The rows come from 4 hidden closed curves, with some noise, and rows from the same curve form a group. Each curve winds through 8 dimensions. The rows are also pushed far along 5 directions, which tell nothing about the answers.
In the rows, zero is written as 128.
Some rows, each with its group after it:
[137 124 128 159 117 122 151 123 123 124 157 120 124 139 150 109 156 123
  68  97 160 189 128]
Rak
[165  68 168 129 101 139 126 126 133 112 129 112 117 138 143 126 154  60
 126 101 135 160 122]
gop
[101 148 117 143 126 120 133 136 120 115 129 145 137 107 143 139 141 137
  88 101 132 138 118]
Rak
[156  62 161 151 102 122 124 104 132 125 144 138 114 155 148 134 124 109
 139 128 144 149 130]
zovun
[ 92 155 164 124 165 132 129  89  95 119 101 130 121 148  79 130  82 171
 153 155 100  80 141]
zovun
[155  52 149 152  85 115 162 162 108 129 163 120 112 114 162 101 134 107
  86  94 167 167 136]
Rak
[141 119 144 157  91 146 114  98 154 144 105 113 139 140 168 146 164 141
  83 135 141 141 103]
Rak
[162  66 142 115 118 117  99  77  99 122 128 156 108 177 132 144  97 139
 144 161  87  91 129]
gop
[ 98 132 147 130 122 133 141 131 144  96  81 109 135 179 130 120 194 108
  58  55 137 145 122]
zovun
[134 156 127 106 149 140  87 102 112 101 121 127 168 145  90 180  92  99
 145 150  99 111 118]
zovun
[165 122 114 108 109 131 126 103 112 170 157 150 126 131 151 129 113 153
 147 162 115 119 119]
Rak
[103 133 119 137 182 143 158 151 104  95 106 110  87 131  66 103 133 118
 126 107 125 112 146]
gop
[ 88 189  97 117 166 150 128 148  77  78 134 102 156  71  73 147  78  54
 148 100 141 114 136]
gop
[163 113 102 122 119  87  77 128 103 151 180 171 153 111 145 171  74 125
 169 177 125 131 120]
Bosin
[ 82 196  98  94 149 134 113 106 148 143  93 129 153 140 124 125 120 197
 114 149  82  90 129]
Rak
[152 124 129 135 121 173  67  81 115 113 103 133 141 191 128 195 153  64
  91 111 134 157  82]
Bosin
[161  44 175 114 117 123 140 151  98  98 133 106  94 117 107 100 111 102
 154 121 123 110 148]
gop
[ 79 178 181 129 127 156 127  94 170 134  68 103 159 175 139 118 188 148
  71  92 117 155 113]
gop
[201  77 110 132  94 123 110 160 132 115 169 143 115 136 146 163 168  18
 148  98 168 185 100]
zovun
[ 80 179 159 113 138 150 113  77 149 133  76 109 170 183 127 129 138 167
  76 120 104 128 123]
gop
[173 111 113 109  86 129  76  74 173 172 119 151 142 179 176 155 135 142
 150 165 126 130 109]
Rak
[137 164 103 140 121 130 155 131 128 146 169 106 147  94 137 113 112 115
 120 136 163 162 137]
Rak
[138 181  94  99 138 142 102  98 140 139 144 124 161 123 129 145 115 105
 143 160 106 138 116]
gop
[152 123  93  98 130 163  99 141  87  96 143 138 139 115  95 183  83  75
 126 131 123 125 108]
gop
[151  98 115 119  79 141  82 127 144 140 114 167 137 153 162 194 149  66
 136 116 135 133  84]
zovun
[169 128 101  89 111 103  79 137 115 169 152 157 119  88 153 138  95 147
 199 179 127 108 119]
Bosin
[145 140 116 142  86 114  84 113 138 171 166 176 171  85 192 184 101 145
 140 171 139 145  96]
Rak
[101 186 103 130 174 178 114 117  89  77 126 122 136 113  69 172  90  68
 117 120 136 148 117]
zovun
[141  62 180 138 125 140 110  85 139 122 104 120 126 170 127 135 122 123
 132 144  82 106 127]
zovun
[175  88 130 110  92  97 112 124 134 157 171 152 132 131 149 130  84 125
 183 160 159 139 144]
gop
[134 133 128  79 140 160 106 104  93 128 126 145 141 156  93 146  78 148
 129 150 100 106 123]
Bosin
[134 101 145 131 100 112 142 118 145 153 120 127 128 148 165 114 146 174
  91 145  98 113 128]
zovun
[ 59 215 113 149 131  96 186 149 139 156 134 118 148  90 147  92 126 211
  78 127 141 132 148]
zovun
[131 120 127 130 125 113 125 108 140 136 114 139  96 124 156 114 157 166
 122 150  91 110 120]
gop
[119 211 105 113 114 152 111  73 147 169 117 132 175 145 154 151 125 186
 106 162 122 120 105]
Rak
[131 122 151 122 134 123 179 153 127 119 115  89  80 129 115  58 176 147
 110  92 146 137 151]
gop
[102 159 159 130 152 131 175 151 138 128 111 111  86 121 109  81 175 156
 111  96 137 146 137]
gop
[ 86 216 101 109 156 152 106  92 144 131 109 130 165 152 113 134 110 170
  94 133 129 143 130]
zovun
[137 164 117 111 128 193 113  88 131 149 116 119 155 174 128 155 159  99
  86 115 120 159  88]
Rak
[113 179 119 127 149 135 108  95 135 155 137 121 161 119 125 136  86 160
 134 179 113 131 132]
Rak
[130 118 144 107 127 189 128 121 174 129  88  98 130 162 133 109 179 119
  86  98 121 155 114]
Bosin
[192  38 146 143 124  93 146 130  95 141 153 144  40 109 129  94 120 169
 188 191  90  77 146]
zovun
[128 114 135 144 143 127 120 115 133 126 123 146  98 134 130 140 147 118
 144 140 100 127 117]
gop
[ 97 148 164 114 185 142 163 133  93 119  91  87 109 152  56 108 123 133
 140 137  75  66 141]
zovun
[140 112 114 128  75 129 115 105 181 157  97 141 112 129 197 111 165 186
 108 137 137 119 122]
Bosin
[173 129 107 136 106 167 104 118 110 118 169 140 138 109 135 184 111  53
 126 139 159 178  95]
Bosin
[ 98  91 171 147 145 108 145 132 135 139 111 130 105 158 142  85 168 174
  89 100 112 151 139]
Rak
[144  86 151  79 123 121 143 111 125 151 108 140  79 130 127  67 108 223
 176 167  87  60 159]
Bosin
[122  96 123 116 138 112 105 139 113 124 114 132 124 151 115 121 117 138
 129 123 117 107 138]
Bosin
[102 198 100 146 114 159 133 107 164 129 109 119 139 117 159 127 171 120
  79  94 171 167 111]
Bosin
[132 131 112 134 123 149 151 146 132 117 140 100 132 151 119 116 143  63
  89  75 185 191 136]
Rak
[143  53 177 142 136 114 152 158 140 129 131 119  92 148 125  81 167 143
 124 106 123 144 145]
Bosin
[173  22 136 134 143 106 151 149 104 103 143  96  71 110  99  79 102 103
 173 154  96  87 171]
gop
[ 75 197 113 105 160 115 154 139 117 128 134 114 163 121  94 110  94 129
 140 121 111 111 151]
zovun
[155 110  93 106  92 108 105 130 145 141 150 166 137 145 163 138 127 108
 148 117 152 150 125]
Rak
[126 133 126 123 158 168 115 105 130 108 100  78 149 170 103 124 147 102
  64 111 100 146 122]
Bosin
[118  88 165 158 115 106 187 164 152 120 113  82 113 142 144  71 191 133
  68  77 139 152 149]
zovun
[111 140 135 109 162 193 116 110 111  81  99  98 163 168  81 153 148  46
  98  76  96 131 106]
Rak
[ 72 179 120 114 195 119 145 123 112 115 104  97 112 106  78  72 107 165
 167 136  94  78 167]
Bosin
[107 136 125 112 131 124 141 103 143 139  85 120  94 117 139  77 129 224
 128 152  97  66 152]
Bosin
[148  99 109 160  96 118 157 160 112 109 180 136 122 112 145 128 114  72
 100  80 215 193 137]
Bosin
[136  64 143 129 114 132 145 126 114  96 116 127  98 161 134 115 167  77
  92  77 108 130 123]
zovun
[160 115 149 102 157 166  87 108 105 120 132 107 145 177  90 151 127  68
 133 128 107 155 109]
Bosin
[ 97 175 118 145 165 106 185 141 131 118 148  95 104  95 117  69 146 135
 125 117 129 145 160]
gop

New rows. What belongs after each?
[106 157 123 126 145 114  93  68 165 128  88 130 147 180 140 128 149 195
  93 150  79 112 129]
Rak
[154 154  95  92 104 138  52 118 124 156 146 182 155 135 147 198 117 103
 155 138 145 154  79]
Bosin
[152  53 160 128  95 131 123 126 108 103  96 128  93 156 139 127 161 107
 106  93 133 115 118]
gop
[116 128 149 120 107 129 110 103 133 160 117 138 161 151 156 135 114 187
  95 145 112 116 120]
Rak
[121 101 157 148 181 154 147 125 128  61  95  70 103 153  81 105 182  79
  76  87  86 141 133]
zovun
[169  91 119 145  65 108 139 179 150 159 170 145 136 112 178 155 160  51
 137 108 183 175 103]
zovun
[111 180 110 116 120 155 121 104 137 126  88 110 127 163 134 136 166 126
  80 101 137 137 112]
gop
[134 128 106 129 139 101 155 185  66 108 175 144  87  71 103 113 104  93
 164  99 176 146 142]
Bosin
[ 91 149 118 136 165 142 183 164 138 106 143  87 121  84  99  74 120 123
 115 105 137 146 163]
Bosin
[170  90 128 133 113 139 124 147 132 132 164 154 105 102 145 144 143  93
 148 127 142 166 108]
Bosin
[118 140 115 153 105 115 145 140 152 136 172 142 156 112 163 124 128  88
 121  99 183 195 131]
zovun
[ 72 233  90 157 145 107 112 137 156 154 127 130 162  76 147 144 123 166
 118 142 152 148 120]
Bosin
[114 130 142 123 178 151 127 114  90 117 135 124 120 166  89 129 123  99
 107 116  97 157 125]
Rak
[186  82 134 101  84  92 127 126 149 165 137 139  94 119 171  90 137 191
 169 167 127 103 140]
gop
[136 156 101 126 139 167 106 124  85  97 166 109 183 105 101 182  69  54
 100 136 127 162 112]
Rak
[144 155 122  99 129 139  80  91 120 163 128 162 146 122 131 171  79 203
 145 212  72  89 106]
Bosin
[ 73 220  87 135 167 115 178 155  95 108 143 110 108  60  99 100 113 133
 117 115 138 131 149]
gop
[147  78 149 148 103 101 114 102 140 138 108 157  82 132 165 122 137 199
 133 161 117 102 129]
zovun
[ 86 156 130 106 205 174 114 115  90  73  86  92 144 130  45 141  98 109
 120 131  50  73 130]
gop
[176 137 104  89  75 144  57 128 139 174 149 172 167 147 173 189 119 129
 113 146 157 173  83]
Bosin
[121 141 106 112 153 112 133 129  76 112 117 110  94 111 109  95 120 157
 121 131 104  90 145]
Bosin
[ 83 159 153 136 163  96 200 148 119 127 111  80 110 123 103  56 131 208
 100 130 102  96 173]
zovun
[188  23 137 174  88 105 113 116 135 113 128 135  80 151 177 129 195  88
 101 108 138 147 111]
Bosin
[148  98 122 129  88 128 115 113 173 147  98 111 119 142 185 102 177 166
  76 125 129 138 125]
Bosin
[141 118 114 137 125 122 159 172 129 110 143 108 114 107 135 115 173  83
  95  98 121 151 120]
zovun
[139 124 100 108 146 140  91 120  96  98 146 114 164 110  94 158  61  46
 186 138 124 104 135]
gop
[166  54 152 131 122  85 117 143 117 149 136 137  89 119 149 104 130 205
 124 178  85  98 136]
Bosin
[185  79 120 108 120 139  62  91 125 130 143 135 158 178 138 174 107  90
 125 160  91 136 110]
Bosin
[100 168 110 117 150 149 130 172 148 131 142 125 165 120 110 132 127 103
 111  91 160 181 124]
Bosin
[100 214  83 118 137  86 185 163 111 133 169 103 128  48 124  65  92 174
 141 133 167 130 177]
gop
[155 127 122 113 135 140  92 110 114 142 137 144 126 128 101 169  71 111
 195 184 124 102 122]
zovun
[ 83 194 125 108 143 150 130 117 139 165  99 134 142 135 120 126 132 162
 140 132 120 105 117]
Rak
[162 119 101 114 108 106 133 129 109 142 177 170 105 126 137 139  87 143
 148 160 147 144 131]
gop
[146 110 150 122 141 136  89  98 132 119 115 130 148 144 114 170 116 110
 159 171  66  91 112]
zovun
[171  99  89 110  99 107 103 169 143 142 165 146 121  92 172 124 149  94
 146 115 154 165 116]
Bosin
[166  70 141  96 138 181  88 102 117 113 110 151 106 156  99 171 115  83
 171 150  78  98  99]
Bosin
[ 98 221 107 105 155 131 140 116  96 143 145 133 166 129  96 150  82 154
 123 156 105 112 125]
zovun
[ 66 183 120 141 150 147 132 144 158 111 102 106 172 125 116 131 147 106
  94  84 145 152 128]
Rak
[ 91 180 118 143 124 125 152 140 138 137 131 119 161 113 142 128 127 143
  82 121 134 147 130]
zovun
[141 164  80 112 135 127 109 143 143 143 146 145 131  94 124 145 112 129
 171 157 134 126 121]
gop
[137  72 122 140 137  93 147 185  72 105 204 138 111  77 112 117  65  63
 153 118 161 167 157]
Rak
[138 105 153 158 149 133 167 146  97 102 150  93  91 100  94  98 119  77
 143 115 156 149 151]
Bosin
[144 141 122 117 149 119 136 122 110 143 131 140  94 129 112 125 137 162
 156 166  92  93 122]
zovun
[128 106 123 119 155 143 154 164  76  80 138 116  98  98  86 118 110 108
 110 115 112 116 139]
gop
[131 149  93 123  79 107  80 118 148 158 153 195 172 106 192 188 113 155
 128 147 139 136  97]
Rak
[117 139 100 137 103  63 170 186 106 104 171 135 120  70 141 102  98 124
 132 102 188 141 166]
zovun
[149  40 156 144  93 118 132 123 164 139  81 117  74 147 175  81 187 178
 100 123 114 106 135]
Bosin
[201  76 113  89 124 110 117 175  47 120 198 128 105  84 101 126  65  81
 165 155 139 137 137]
Bosin
[109 127 150 113 129 121 145 145 110 119 119 124 128 124 108 108  98 170
 130 120 147 110 152]
gop
[ 99 152 141  95 147  93 143 121 126 141 116 117 144 143 110  99 102 177
 154 152  83  74 156]
zovun
[167  64 148 119 109 128 134 134  94  99 136 125 115 167 118 140 145  72
 112 105 110 123 119]
zovun
[ 95 177 151 133 152 160 141 133 142 137  76  98 135 170  98 138 180 124
  90 106 113 122 109]
zovun
[118 122 144 158 122 168 121 124 146  97 129 110 161 148 123 163 142  33
  91  78 162 193 111]
zovun
[ 94 165  93 143 110  80 166 171 140 147 143 132 101  46 161  76 108 202
 137 134 177 115 163]
Bosin
[134 124 144 104 144 150 109  95  76 118 113 133 120 163  91 146  91 136
 128 144 108 102 123]
Bosin
[144  94 106 127 113 129 113 155 127 103 151 125 151 104 125 153  99  44
 154 116 143 141 130]
Rak
[ 87 143 141 114 183 166  98 107  85  80 101 115 157 162  66 164  95  88
  95 113  79 118 118]
Rak
[ 85 184 124 143 156 175 111 115 143 118  92 138 143 164 100 174 158  85
 105  92 143 158  94]
gop
